There are 3 ways to turn a row about zero (a turn may also mirror it). The second row of each pair is the first, turned, with some noise. The first 27 pairs use one turn. New pairs use 3 turns, one after the other, and a turn may come again.
Some pairs, each with its turns in order after it:
0.278; -0.081; -0.233; -1.783; -2.280; 2.919; -2.065; -0.493
1.653; 0.646; -2.566; -2.708; -1.714; 0.687; -1.110; 0.353
lel

-2.245; -1.741; -0.644; 1.011; 1.055; -1.515; 1.852; -0.494
-0.976; -1.175; 1.491; -1.792; 2.501; -0.675; 1.507; -0.006
mome

-1.145; -0.258; 0.579; -0.270; -0.442; -0.056; 0.124; -0.124
-0.777; 0.593; 0.204; -0.473; -0.510; 0.585; 0.441; -0.377
dito

-0.208; 1.380; 0.547; 1.044; 1.661; -5.023; -1.245; -1.921
-3.079; -1.222; -0.607; -0.791; 1.685; 2.550; -0.453; -3.867
mome

0.803; -0.835; -1.406; 0.455; -0.385; 2.327; 1.507; -0.700
2.060; 1.839; -0.028; -0.441; -0.014; -0.386; -1.011; 1.587
dito

-1.324; 2.234; 1.085; 0.987; 1.638; 0.188; -1.020; -1.413
-2.300; -0.507; 0.011; -1.154; 1.025; -0.274; -2.180; -1.348
dito

-2.184; -0.486; 0.229; -0.686; 3.448; -1.504; -0.827; 0.360
-2.219; -2.048; 2.521; -0.370; -1.815; -1.014; -0.449; -0.655
dito

-0.898; -1.618; 3.276; -0.211; 0.151; -0.242; -1.649; 0.616
1.000; -1.303; -1.004; 1.453; -0.001; 0.161; -2.505; -2.260
lel

0.859; 1.882; 2.385; 1.822; -0.279; 0.206; -0.330; 1.442
0.679; -2.215; -0.539; 1.386; -1.668; -0.490; 1.742; -1.347
lel

-2.601; -1.227; 0.060; 2.706; 0.470; 0.760; 1.073; -2.092
0.603; -1.702; -0.954; 0.372; 4.002; 0.579; 0.258; 1.463
lel

0.805; 1.685; 0.352; 0.727; -0.159; -0.779; -0.514; 0.890
0.495; -0.572; 0.827; 0.534; -1.422; -0.533; 1.153; -0.469
lel

0.921; -1.340; -0.130; 1.824; 0.456; -2.269; -0.745; 1.052
0.006; -0.882; 2.640; 0.555; 0.365; 1.439; 0.107; -1.601
lel

1.601; -1.257; 0.815; -0.307; -1.103; 0.307; 0.241; -0.913
1.815; 1.279; -0.396; 0.757; 0.210; -0.055; 0.412; -1.228
dito

1.718; 0.146; 0.361; 0.525; 1.384; 0.942; 2.742; -0.649
-0.969; 0.764; -1.407; -0.621; -0.160; -3.040; 0.767; -0.252
mome

-2.422; -0.384; 0.221; 0.395; 2.644; -0.611; -0.228; 0.007
-2.541; -0.432; 1.683; -1.430; 0.361; 0.775; 0.673; 0.652
mome

1.387; 0.102; 1.058; 0.118; 2.497; -1.716; -2.474; 0.695
-0.360; -1.619; 2.311; 1.687; -2.056; 0.675; -1.821; -0.284
lel

-0.926; -0.433; -0.016; -0.365; -2.277; 2.522; 0.422; -0.983
0.323; 2.956; -1.270; -0.409; -0.792; 1.261; -0.638; 0.552
dito

0.474; -0.384; -0.573; -1.665; -2.886; 2.233; 1.497; 3.542
4.569; -0.179; 0.379; 0.052; -2.441; -1.398; 0.895; 1.297
mome

-0.440; -0.439; 1.756; 0.262; 0.917; 0.355; -2.784; 0.192
-1.477; -0.310; 0.710; 2.123; -0.362; 0.750; -1.348; -1.805
dito

-1.312; -1.409; 0.292; 0.790; -2.117; -0.085; -0.464; -0.039
1.724; -0.061; -0.506; -0.891; 1.625; 0.453; -0.180; -1.358
lel

-0.484; 0.681; -1.137; 1.312; 0.620; 0.617; 2.186; 1.286
0.188; 1.221; 0.924; -0.730; -0.270; -1.500; 2.490; -0.419
mome

1.223; -0.769; 0.513; -1.699; -1.008; -0.128; -0.547; -0.063
1.171; -0.941; -1.243; 0.085; -0.425; 0.110; -1.547; 0.386
mome

0.848; -1.465; 0.262; 0.092; 2.533; 0.901; 0.538; -0.788
-2.392; -0.799; -0.290; 0.822; 0.445; 1.228; -1.089; 0.837
lel

0.528; 0.274; -2.768; 1.010; -2.756; 0.215; -1.160; -1.760
2.280; -0.568; -2.818; -0.804; -0.391; 2.022; -1.267; 0.501
dito

-2.266; 0.226; -2.345; 0.038; 0.169; 0.064; -0.020; -1.697
-0.453; 0.630; -0.079; -0.104; 2.236; 1.667; 1.981; 1.273
mome

0.371; -2.759; -0.207; -0.376; 0.242; 0.360; 1.485; 0.402
0.815; -0.434; 0.365; -1.796; 0.881; -1.988; -0.708; 1.180
mome

-1.199; 0.032; 0.599; -1.060; 0.685; -0.335; 0.388; -0.536
-1.111; 0.325; 0.463; -0.889; -0.898; -0.578; 0.302; -0.703
dito

New pairs, each followed by its turns in order:
1.714; 1.096; 1.380; -0.312; 0.149; -0.337; 1.398; -1.056
-1.017; 0.731; 1.133; -0.635; 0.900; -0.711; -1.914; -0.985
dito dito lel

0.578; -1.255; -1.134; -3.440; -3.123; 0.435; -0.083; -2.050
-1.800; 2.874; -1.104; 0.531; -0.832; -3.831; 0.234; -0.859
dito lel lel

0.378; 1.809; -1.538; -0.228; -0.673; 2.769; -1.030; 2.073
-0.610; -1.264; -1.919; 2.737; -2.234; -1.387; 0.183; 0.081
dito mome mome

-0.103; -1.563; -2.393; -1.479; -1.334; -2.436; -0.567; -0.119
1.838; -0.169; 1.788; 1.492; -0.821; 2.041; 1.192; 1.940
mome lel mome

0.303; -1.205; -0.491; 1.442; -1.895; 0.779; 1.490; -1.583
-0.316; 1.025; 0.527; -1.637; 0.987; 1.531; 0.241; -2.301
dito dito mome

-0.208; -0.590; -1.599; 0.220; 3.278; 3.675; -0.850; 1.725
4.001; 1.658; -0.648; 0.826; 2.107; 0.445; -1.187; -2.286
dito lel dito

-2.315; 1.680; -0.840; 1.218; 1.129; 0.336; -0.420; 0.684
-1.254; 1.404; -0.402; -0.591; 0.600; 2.707; -0.033; 0.307
dito dito dito

-0.673; -0.393; -0.376; 0.735; 1.163; 0.560; -0.360; 0.400
0.285; -0.259; 1.375; -0.564; 0.390; 0.063; 0.727; -0.096
mome lel lel

-2.098; -4.163; -0.891; -0.283; 0.481; 1.039; 1.578; 1.762
0.437; 2.007; -0.544; 1.196; -0.457; 3.189; 2.580; -2.543
lel lel lel

-2.369; 2.535; -0.327; 1.795; -0.262; -1.436; 0.595; 1.387
-1.980; -0.409; -2.045; -0.870; 0.537; -3.070; 0.019; -1.086
mome dito dito

1.404; -2.660; 1.922; -0.171; -0.436; 1.076; 1.514; 0.161
-0.438; 0.296; -3.024; 1.532; -1.659; 1.353; 0.481; -0.498
lel dito dito

-1.165; 2.300; -0.128; 1.675; -1.097; 0.554; 0.278; 1.536
-0.151; -0.349; -0.318; 0.385; 2.092; 1.004; -1.457; 2.257
dito lel dito

0.182; 1.384; 0.638; -0.826; -0.354; -0.522; 0.077; 0.398
-0.268; 0.735; -0.330; 0.692; -0.848; -0.136; 1.335; -0.186
dito dito dito

-0.488; 1.488; 1.244; 1.210; 0.607; 0.360; -0.713; 1.994
-0.305; -1.919; 1.014; 0.278; 1.686; 1.541; 0.430; -0.703
mome mome lel

-1.833; -2.014; -1.235; -0.523; -0.105; 0.293; -1.607; -1.269
1.917; -1.433; 2.124; 0.382; 1.323; 1.323; 0.291; -0.496
lel dito lel

0.442; -1.974; -0.852; -1.088; 2.360; 0.750; 1.217; -0.560
1.735; 0.751; 1.390; -2.429; 0.057; -1.043; -1.257; 0.311
dito dito dito

-0.149; 0.881; 1.079; -0.483; -0.401; 0.390; 0.248; 3.715
-0.813; -3.339; -0.424; 0.283; -0.094; -1.688; 0.782; -0.705
dito mome mome

1.549; 1.339; 2.325; -0.193; 0.959; 4.460; -2.322; 2.214
3.285; 4.385; -0.681; 0.242; -2.932; -0.972; -0.257; 0.350
lel dito mome

-0.368; -1.969; 0.524; 0.742; 0.514; 1.040; -0.697; -0.384
1.072; 0.376; -0.206; 1.288; -1.874; -0.141; 0.585; -0.219
lel mome lel

0.265; -0.717; -2.595; 0.841; -2.892; -0.862; 0.519; 0.145
1.033; -1.141; 1.641; -0.368; 1.153; 2.586; 1.627; -1.299
lel lel mome

0.088; -1.908; -0.646; 1.589; -1.843; -1.333; -1.722; 0.877
-1.352; 0.735; -1.503; 0.803; 0.991; 1.885; -0.150; -2.424
lel dito mome

2.173; -2.168; -0.221; -1.965; 0.683; 0.694; -0.900; -0.845
1.216; -1.181; -0.257; -1.057; 0.478; -0.794; -2.774; -1.671
dito mome dito

1.284; -1.106; 1.324; -0.470; 0.073; 0.446; 0.189; 1.911
2.195; 0.766; 0.085; -1.373; 0.303; 0.174; -1.063; 0.655
mome dito dito

1.114; -1.061; 1.258; 2.002; -0.159; -3.137; 0.722; -1.913
1.423; 1.062; 0.174; 1.927; 1.183; 1.458; -3.277; -0.602
lel mome lel

0.866; -2.041; 2.079; 0.053; -1.448; 1.375; 2.999; -3.698
1.813; 2.908; -0.162; 0.403; 3.631; 1.367; 3.048; 0.627
dito mome mome

0.391; 0.768; -1.852; -0.484; 0.295; -1.747; 1.980; 0.356
-0.561; 1.625; 1.832; -1.009; -0.887; -1.584; 0.044; -1.220
mome dito lel

-0.515; 0.180; 3.827; 1.039; -0.603; 0.148; -0.004; 1.207
-1.907; -1.865; -0.283; 0.185; -1.321; 2.788; -0.294; 1.016
dito dito mome

0.048; 1.649; 0.869; 1.705; 0.540; 2.553; 1.351; 1.996
1.249; -0.083; 0.878; 0.404; 3.002; 2.512; -0.461; 0.505
dito lel dito

